The rows are grouped in 3 different ways at once. Each group adds its own fixed numbers to the row, and there is some noise. The rows also spread widely along 14 directions, which tell nothing about the answers.
Known rows, each followed by its group in each grouping:
[  8  -5  -4  -1  16  -2  19 -13   5  16  -1  -7 -15 -16   7   1  -2   4
   7  -7 -12  -5  19  -9 -12   3   8 -10  10   4  19  24   2  20   4  -7
   1  -5  19  -5  24] : tev fub lofuf
[ 10  -8   3  -6  -2 -13  12   1  -5   7   0  10  -2  11 -14   4   5  -6
  11   6   7  -8  19   4  -3  -6  -8  -2 -19  15  -1   0  -3  -4 -10  -6
   4  10   2  -4   9] : mari Fitim parim
[  7   2   1  15  -6  -2   7 -25   1  -5  -4 -10  -6  -3  -8  -3   3  -2
   8   0  20   3  10   8  -7 -14   0   7 -22   0   9  -3  -1   7   2  -3
  13  15   5  -4   9] : mifu fub parim
[ 20 -11  -5   5   2   2  11  15  18   2  -7  -5  -5   0  -3   2   8   1
  -6   1   3  14 -24  13   1   6  18   4 -17   1  12  13   0  25  -6 -15
  23  14 -13 -30  -9] : mari zud lofuf
[ -6   3  -3   0  -1  16  -1   8 -15  -5  -3  -2  24   9  17  24  14  -5
  -4   8 -10   0 -16 -13  -8   5  -6  -2  14  -7  -4 -10 -15   4  21  -2
 -12  10   7  -9 -16] : zemaz zud muku
[-11   3  -2  39   7  11 -21  -7  -4 -22   1 -10  -6 -20  30 -20  -3  -2
 -14   5  12   4  13  11  -4  -5  21  21 -18 -24  -2  -1   6   2   7   4
  29  -6 -15   1  -9] : mifu Fitim muku
[ -9   1   5  21  -4   5  -8   7  -8  -2  -8   2   7  16   5   5   5  -5
  -2  -2  -2   4  -1 -10   4 -11   8   1 -12  -9  -5   6  -8   6   5 -18
  10   6 -12 -16  -2] : Saboz Fitim parim
[  6   2   7  -1   6  -3  14 -10  -9   4  19  -4  -3  -3  -3  -1  -7   4
   0  -3   5  12 -13   3   2  -3  11   8   4  -3  -7  -6  -3  -1   0  -4
 -14  -6  -4   2  -8] : Saboz Fitim parim
[ 1  1 -9 -3  4  2  3 -1  5 -4  6 -5 -3 -6 -1  1 -6 -8 -1 -4  2 18  2  9
 -5  7  1  0  6 -6  2  1  1 -3  2  3 -6 -1 -4  1  0] : defuz fub lofuf
[  0  -7  -7  15   8   4 -22   2 -11 -14   7 -15  -1 -18   0   0  -1  22
 -17 -17 -10 -10   4 -24  -2 -10  -9 -16  23 -11   2   6  -1  -9   6   7
   1  -1   5  21   8] : defuz Fitim parim
[-15  -8  11   7 -18 -11  -7 -13  -8 -12  14   4   1   5 -10   6  -9  -1
  -1   5  11  19  -6   7  11 -10  10 -13  -6 -12   3  -5   2  -5 -11   1
  -7   3 -26   6   5] : tev zud lofuf
[ 20  -3  -6   8 -12  11   8   4  -3  -6 -12  -8  13  -1  -7 -11  16  -5
  10  -3  -5  -3 -15  14   6  11 -12  -6  -8  -4  -7  -9  -4   0   5  -1
  15   5   6  -6 -19] : zemaz fub parim
[  0   0  -1   7  -1   6   0  -2 -10  -3  -5  -7   8  -8   1  -3   7  -5
  -3  -2  -6   1 -12  -2  -1   4  -1  -3   6  -7  -3  -2  -3   8   3  -3
   4   3  -6  -1   0] : Saboz Fitim parim
[-30  10  19 -21  -5 -12  -9   9 -27   6  -8  27  11  16   0  14  -4 -15
   5  21  -6  -5  12 -11   9  -9  -8  -3   3  16 -18 -12   5  -8 -20 -17
 -13  -9 -19   9  17] : Saboz zud lofuf
[ -9  -4  13  30  -1   8 -10 -19 -16 -13   7  -2  -2   6   1  10  -1  -4
  13  -3  10  -7  24  -7   3 -25  -6   3 -14 -11  -2 -11  -8  -7   2  -9
   6  14   6  23  12] : Saboz fub parim
[  6  -4 -10   0   2   3   9   1   2  -6   3  -5  -5  14 -15  25  -6 -14
   4  -8   3  33   3  12  -5  -4  -3  -4  -6  -3  14  13  -4   7  -3 -21
   3  18 -15 -11  15] : mari zud lofuf
[ -8 -10   3  -4  -8  -6   0   2  -8  -2   8   4  -1  11 -12  17   0 -10
  13  -2  -9   2  15   2   5   4  -6 -18   2  -6   2   5  -7  -7 -13  -8
  -6  10  -4  10  18] : mifu fub muku
[ -6   7  -6 -21  -5  -1   3  12   1   9 -12   5  15   5   5   4  10  -5
  -4  10 -10   0  -9  -9  -7  14  -7  -8  12   9  -4  -4   1   1   8   9
 -14  -2   7 -17 -11] : tev fub lofuf
[ 14  -9  -5   7   3  -4  10  -9   7  -2  13  -4  -6   0  -6  -4  -3  -3
   9   1  15   3  15  16  -7   2   0  11 -16  -1   1  -7  -3  -8  -2  13
  -1   7   8   3  -9] : Saboz fub parim
[-14   0   4   4   4  -4   2   1 -14   6  -3  11   2   7  15   3   0 -16
  14   7 -12 -13  38  -4  -2   1  -6  -7   6  -5  -4   7  -7  -8   0 -10
  -2  -7   2   8  13] : defuz fub parim
[  2   6  14  15  -7  11  -4 -15 -23 -14   2  -6  10  -2  -7   0   7   3
   4  -5   7  -3 -18  -3  11 -16  -8   6  -4  -4 -15 -26  -5  -2   5  -8
   2   7   3  17  -8] : Saboz Fitim parim
[ -5   5 -12  -2 -10 -14   2  -4  -4  -3  -8   1   1  11  -5 -13  -6 -13
   3   6  -2  11  25  15  -5  13  -2 -15  -2  -5   0  13   3 -13  -3   1
  -3  -9 -10 -18  -2] : mifu fub muku
[ -6  -5  -6  -3   5  -4 -12   7  -3   9  -1   0   5 -17  11  -6   3  12
 -11   0 -10 -12   2 -23  -4   7   2 -11  17  -1   0   5   3   0   6  20
  -9  -9   7   5   4] : zemaz Fitim parim
[  6   3  -4   1  -1  -9  -3  -1  -7  -8  -2   2   2  12  -5   1  -4   5
  -5  10  16   5  14   4  -9 -14  -4   8 -14   9  -2  -5   3 -12  -1   1
   2   5  -1 -12 -10] : mari zud muku
[ -9  -1  -2   5  -1  -4  -8   8  -2   5  -3   9   1   0  10 -14  -4  -6
   4   4  -5  -1  20   2   5   7   2  -4  -2  -7  -8   2   4 -15  -3   9
   1 -15  -4   4  -3] : zemaz fub parim
[ -7   8  -8   5  -8  23  -6  -1   3  -8 -20  -4  13   2   2  16  16 -28
  10  -1   1  12  -7   7  -6   7 -11   4  -7  -5   3 -10  -6  13  10  -7
  11  24   1  -4  11] : mifu fub lofuf
[  6   2  10  10 -21  -8  -2  -6   4   2 -16  11  -5   7 -20 -29  -7   2
  13 -14   7  18 -10  18  34   2  16 -12  -8  -2 -15  -1  13  -6  -9 -10
   5 -16 -11  -4 -11] : defuz zud lofuf
[-13   0   6   5 -11  -6  -7  17 -13  -2 -16  18  15  24   8   4  13  -7
   1  15 -10 -15  14 -13   3  -5  -4 -12 -15   6  -9   3  -2  -1   1 -14
  11   2  -7 -22  -2] : tev Fitim lofuf
[ 19 -16  -4 -22  20  -5  13   7  16  10  21   0 -13  -5 -10  33   1  15
  -1  -1  10  -2   2 -11 -18  -7  -1  10  -4  22  16  -2  -1   8  -7   8
 -10  22  22   7  16] : tev zud lofuf
[ -2   4  13  -1 -16  -3  -8   5  -7   5 -11   3   3   4 -15 -13  -1  10
   1  -4  -2   8 -22  -5  26 -12   6  -4  -7   2 -14  -7   7  -4 -13 -13
   5 -11 -13  -2  -4] : zemaz fub parim
[-21   3   3   8  -6  -1 -14   4  -2  13 -16  12  12  -6  27 -16  11  -4
  -3   7 -11 -16   7 -16   3  17  13 -10  12  -9  -6   6  -1   4  15  17
  -6 -10   6  -6  -1] : mifu Fitim parim
[ -1  -6  -5   8  13   7  13   9 -17 -10  19   7   8  12  25  15   0 -23
  11  12 -15  -3  31  16 -12  16  -9  -4   7 -15  -5   0 -15 -14  13  -2
  -4  -3   2   9 -12] : tev zud lofuf

New rows, each followed by its group in each grouping:
[  0  -5   3   6  -8   7   4  -1  -8   5 -13   5  13   2   0   2  19 -13
  14  -1  -8 -13  -4  -5   5  11  -6 -10   1  -1  -6  -5  -9  10   4  -2
   2  11  10   2   5] : Saboz Fitim parim
[  3  11  -5 -10  15  -5  19  -4 -21   1  -5  -1  -2  -3   6  -2  -6 -10
   6  12 -11  -1  27   5 -14  -1 -15  -2   0  11   1   8   4   0  -4 -20
   5 -15  -3  -8  11] : zemaz fub lofuf
[ -4  -9  -1  16  16  -1   1  -1  -9  -6  19  -6  -6  -7  21   9  -5   4
 -10  -2 -10   1  13 -12 -10  -2  11  -8  12 -16   9  17  -9   7  11  -8
  -3  -4  -3   0   5] : defuz Fitim lofuf
[ -7 -15  11   4   5  12   3   4 -11 -10  14   6   1 -10   4  30  11 -23
  14   9  -3 -10   1   6   0  -1  -8   5 -13  -5   1 -15  -8  15 -13 -13
  16  23  -8  28  26] : tev Fitim lofuf
[ 15 -10   2 -23  -8 -19  26   0 -14  -3  20 -10   8  -6 -16   5   6  13
 -11  13  -4   3 -39   4  -5   7  -1 -14   7   6   3  -4  -7   9 -11  -1
 -14   2 -15 -18 -15] : zemaz Fitim muku
[-10  -4 -14  11  11   1 -10  -2   3  -5  10  -2  -4   5  11  14  -6 -11
   1   0   5   4  45  -3 -20  -2  -6   2  -2 -10   9  10  -8 -14  10  12
  -5  10   6   8  14] : mifu fub parim
[ 11  -6 -16  15  -9  -7  14 -28   6  -8   7  -6  -7   8 -15  -5 -13  -8
  13 -18   9  31  22  21  -3  12   1 -23   8 -16  11  15  -3 -13  17  12
 -20   1   7  -4   0] : defuz zud lofuf
[  2 -13   9  -2  -7  -3  -4  11   5   0   2   7   1  -4  -1   4   9   9
  -3   7   3  -5 -20  -2   9   0  11  -2  -8   4   1  -7   4   9 -11   4
   7   6  -5  -1  -5] : tev zud lofuf
[-21 -11  -2  26 -14  -2 -26  -1  17   6  -8  20   0  -4  16 -26   0 -11
  10  -5   7  -2  27   3  14  18  20  -5 -11 -20  -8   2   8 -13   6  35
   3  -8   4  12   0] : tev Fitim parim
[  3  -8   2  -2   1   4   1   2  10  -2   6   4  -4  -8  -3  11   4  -7
   4   3  12   7  -5  13  -2   5   7  11 -12   1   3 -10   1   9  -8   5
   5  14  -3   8   7] : mifu zud lofuf
[  4  -9  -7   0  -1  13 -13  12  20   4 -15  -5  -4  -9  -7  11  13   3
   1 -15   0  -1 -13 -12   2   2   2   3  -3   3   6   1   2  15  -4  -1
  13  20  15   2  13] : defuz fub muku
[  2 -10  -9 -14  -3 -13  17  -1  14  20  -2   6 -11   1 -12   3  -4 -10
   8  -3  -4  18   6   5  -2  17  18 -12  -5   4  13  25   2  16 -13  -5
  -5   0 -11 -21  22] : zemaz Fitim muku
[  7  -6  -4  -3  -3   5   1   5   8   0  -2  -2  -4  -1 -17   7   2  -1
   6 -12  -4  11  -8   3   7   1  -2  -7  -4   1   4   2   4   4  -8  -6
   6   8   1   2   9] : tev fub lofuf
[  0  -6   8 -19  -8   4  12   1   1  13   4  13   1  -9 -14  -1   4 -21
  29  -6  -6   2  -9  18  20  23  -6  -3  12   0 -17 -19  -1  -6 -15   4
 -12  -2   7  34   7] : defuz fub parim
[  4  -2  -3   3  -3  -6  21 -13  -7  -5   7 -11  -5   7  -7   8  -5  -8
   5   4   1  18   5  13  -9  -6   7  -4 -10  -6  13  13  -5   8  -4 -21
   5   5 -16 -22   5] : tev fub muku
[ -9 -16   3   1 -21  -4 -17  12  30  11 -17   7  -3 -19  -5 -25   9  -5
   1   1   5   2 -21  10  19  19  23  -4 -16  -6   2   0  14  13 -24  20
  21   2 -17  -2   5] : tev fub parim
[ -2  -6   2   2  24   9   7   2  -7   6  11  -6 -11 -16  11  19   0  -5
   2  -6 -12  -3  10 -10  -7  -4   5   7  10  -5   8  11  -7  16  -4 -20
   7   4  -1  16  29] : defuz Fitim parim
[  3 -10   0  -7   5   0   6  12   4   2  17   2  -3   7  -4  20  -4  -3
   3  -4  -5  13  -5   0   2   2   2  -3   4  -4   2   0  -7  -3  -4  -4
 -11   9   0   3   1] : mari fub lofuf
[ -7  -7 -10  29  19  18 -31  -5   7 -15   1  -9 -14 -15  10  17  -8   6
  -7 -19   8   8  25 -15  -7 -20   1   5   1 -13  15   7   5   1   9   4
  12  15  10  26  28] : mari zud lofuf
[ -9  18  -1  -5  -3 -15  -4  -8  -6  -3  -4   1  11  17   3   2  -8   1
 -20  27  32  19   0  -2 -21 -23   5  28 -20  14  -3 -14   4  -9   5   7
 -11   2 -22 -31 -19] : Saboz zud parim
[ 24   1 -10  -4  12   6  16 -20 -16 -17  18 -22  -2  -4 -20  27  -1   9
  -2  -6  13  12  -5  -1 -21 -22 -19  12  -8  10   8 -12  -7   1   6 -10
  -3  22  10   4   7] : zemaz Fitim muku
[  2 -17  -8  -5  -9 -21   7   7  20   6  16   7   3  19  -1  14   2   2
 -10  17  20  12   2   2 -19   2  16   3 -19   1  16   6  -8  -1   3  24
 -14  18 -10 -32 -14] : tev zud parim
[ 11   4   5 -12  -3   1  18 -16   5  17  -4  -3   0  -9  -9   2  11   1
  13  -2   8  -2 -12  -1  -3   3   0   6   1  12   1 -11  -3  12   7   6
 -11  11  24   1   5] : mifu fub parim
[ -8   7  -2  14  13   5   0 -11 -16  -9   4   1  -4 -21  18 -22 -10 -26
   7  11   6   6  29  30  -3   7   1  17  -8 -12 -11 -10   7 -11  -4   4
  15 -16 -15  21   2] : mari Fitim parim
[ 13 -11   5 -12   3 -17  10   4  19  24  -1   7 -13  -6  -7  -9   3  20
   5  -4   4 -14   5 -13   2   0  13  -2  -1  16   4   9   5   6  -7   9
  -5  -2  22  -5   4] : defuz fub parim
[  3   4 -17   4   2   5 -13   7   0  -2  -5  -1   7   1  -1  -8  -3   1
  -5 -13  -4  10   7  -4  -1   8  -9  -7  13  -5  -9   1   1 -19  15  17
 -10  -4  10   2 -11] : mari Fitim parim
[  0  17 -14  -9   9  -5  -8  -4   2   1 -11  -3 -10  -6 -11 -10 -16  -1
  -8  -1  19  23  18  12 -10  -9  -1  19  -9  12   0   3  17 -11  -8   2
   7  -9 -14  -3   9] : mifu zud parim
[-20   1   6 -13  10 -11  13   1 -13  11  14  10   1  -5  20   6  -7 -20
   0  22  -7   4  15   4 -11  10  12   7   5  -3   0   5  -2   3  -7  -1
 -11 -13 -21  -3  10] : tev Fitim parim
[ 18 -16  -7 -14  14  -8  18   6  13   9  23   7 -15   3 -14  19  -2  -2
  12  -2  10   1  19   7 -12   1   0  13 -19  12   6   0  -5  -5 -10   5
  -3  15  11   7  11] : tev Fitim parim
[ -7  -9  14   2  -9  -7 -11   9  -4  -3   7   4   0  -4  -2  -1  -3  17
 -12   2  -3   3 -24  -9  17  -7  17 -11   4  -5  -2   0   6   2 -12  -4
   2  -8 -18   1  -4] : tev zud lofuf
[ 10 -12  -8 -17  22  -5   4  14  16   8  17   1 -11 -21   6   3  -3   5
 -10   5   4  -1   1   0 -13  15   9  14   1  11   3  -2   6   6  -8  20
  -7  -1   7   7   2] : Saboz Fitim lofuf
[ 21  -3  -4  -2  13   4  17  11 -11  -8  10  -9   0  -6   2   2   3   1
  -2   9   0   1  -8  19  -9  -1  -5  15  -8   3  -2  -8  -4   0  -6 -11
  19   0 -10  -3 -17] : tev zud parim
[  8   4  19  11   5   0   6 -12 -21  -9   8 -11   3  -8   8  -4   2  19
  -7   7   2 -12 -19 -11   2 -21   4   5   0   1  -5 -13  -2   9   2 -14
   2  -5   5   1 -15] : Saboz fub lofuf
[  4  -4 -12   5   9   7   4   0  -5 -13  11 -13  -2  -7   3  12  -2  -3
  -3  -4  -8   7   9   2 -12   0  -9  -7   5  -9  10   6  -4  -1   3  -4
   4   5   0   2   5] : tev fub lofuf
[-18  14  -1  13  -6  11 -11 -13 -12  -3 -20  -3   7  -1  11  -5   2  -9
   5  -3  -5   4  12  -8   0  -6   1  -4   4  -8  -2   2   4   2   9  -8
   5  -6   3  -3   8] : tev fub muku
[ 13  -3   3  -1   7 -10  17 -12 -12   6  10  -3 -12   8 -16   7 -10  17
   7 -16  -6   5  10 -11   3 -14   3 -14   7   6   2  16  -3  -2   0 -20
 -12  -2  13  -3   9] : mari Fitim muku
[ 17  -1  -9 -10  17   1  11   3   7  13  -4  -3  -5  -2  -4  14   8  13
  -2  -6   4  -8   8 -20 -19 -11  -4  11  -7  21  10   7  -1  11   9  -1
   2  13  25 -11  11] : tev Fitim parim
[  0   8  -9  23 -12  12  -2 -12 -10 -17 -15  -2  13  -2   6 -20   6 -23
   9  -5   0  12   3  21   5  16  -7  -9  -1 -16 -11  -7   1  -4  16   0
   8  -4  -3  -3 -13] : defuz Fitim lofuf
[  8   4 -13  10  -4   4   6 -24 -18 -15  -1  -7   7  10 -15  14  -3  -8
  12 -10   4  13  24   2 -11  -6 -26 -20   5  -2   6   0  -5 -14  16  -1
 -11  10  13   6  11] : zemaz zud lofuf
[ -5   9  12   3   3   0  17  -1 -30   2  -7   7  14  11  24   4  12 -12
  10  19 -20 -23  17  -5  -6   4  -9 -11   8   1  -7   1 -13   5  12 -21
   0  -7   9 -10  -5] : mifu fub lofuf
[ -2 -12   0  -2 -11   1 -16  15  14   1   8   7   1  10 -15  13   5   1
   5  -9   6   3  -2  -3  10   2  -1  -2  -7  -3  -5 -10  -5 -13  -6  15
  -6  17   7  14   1] : mifu fub parim
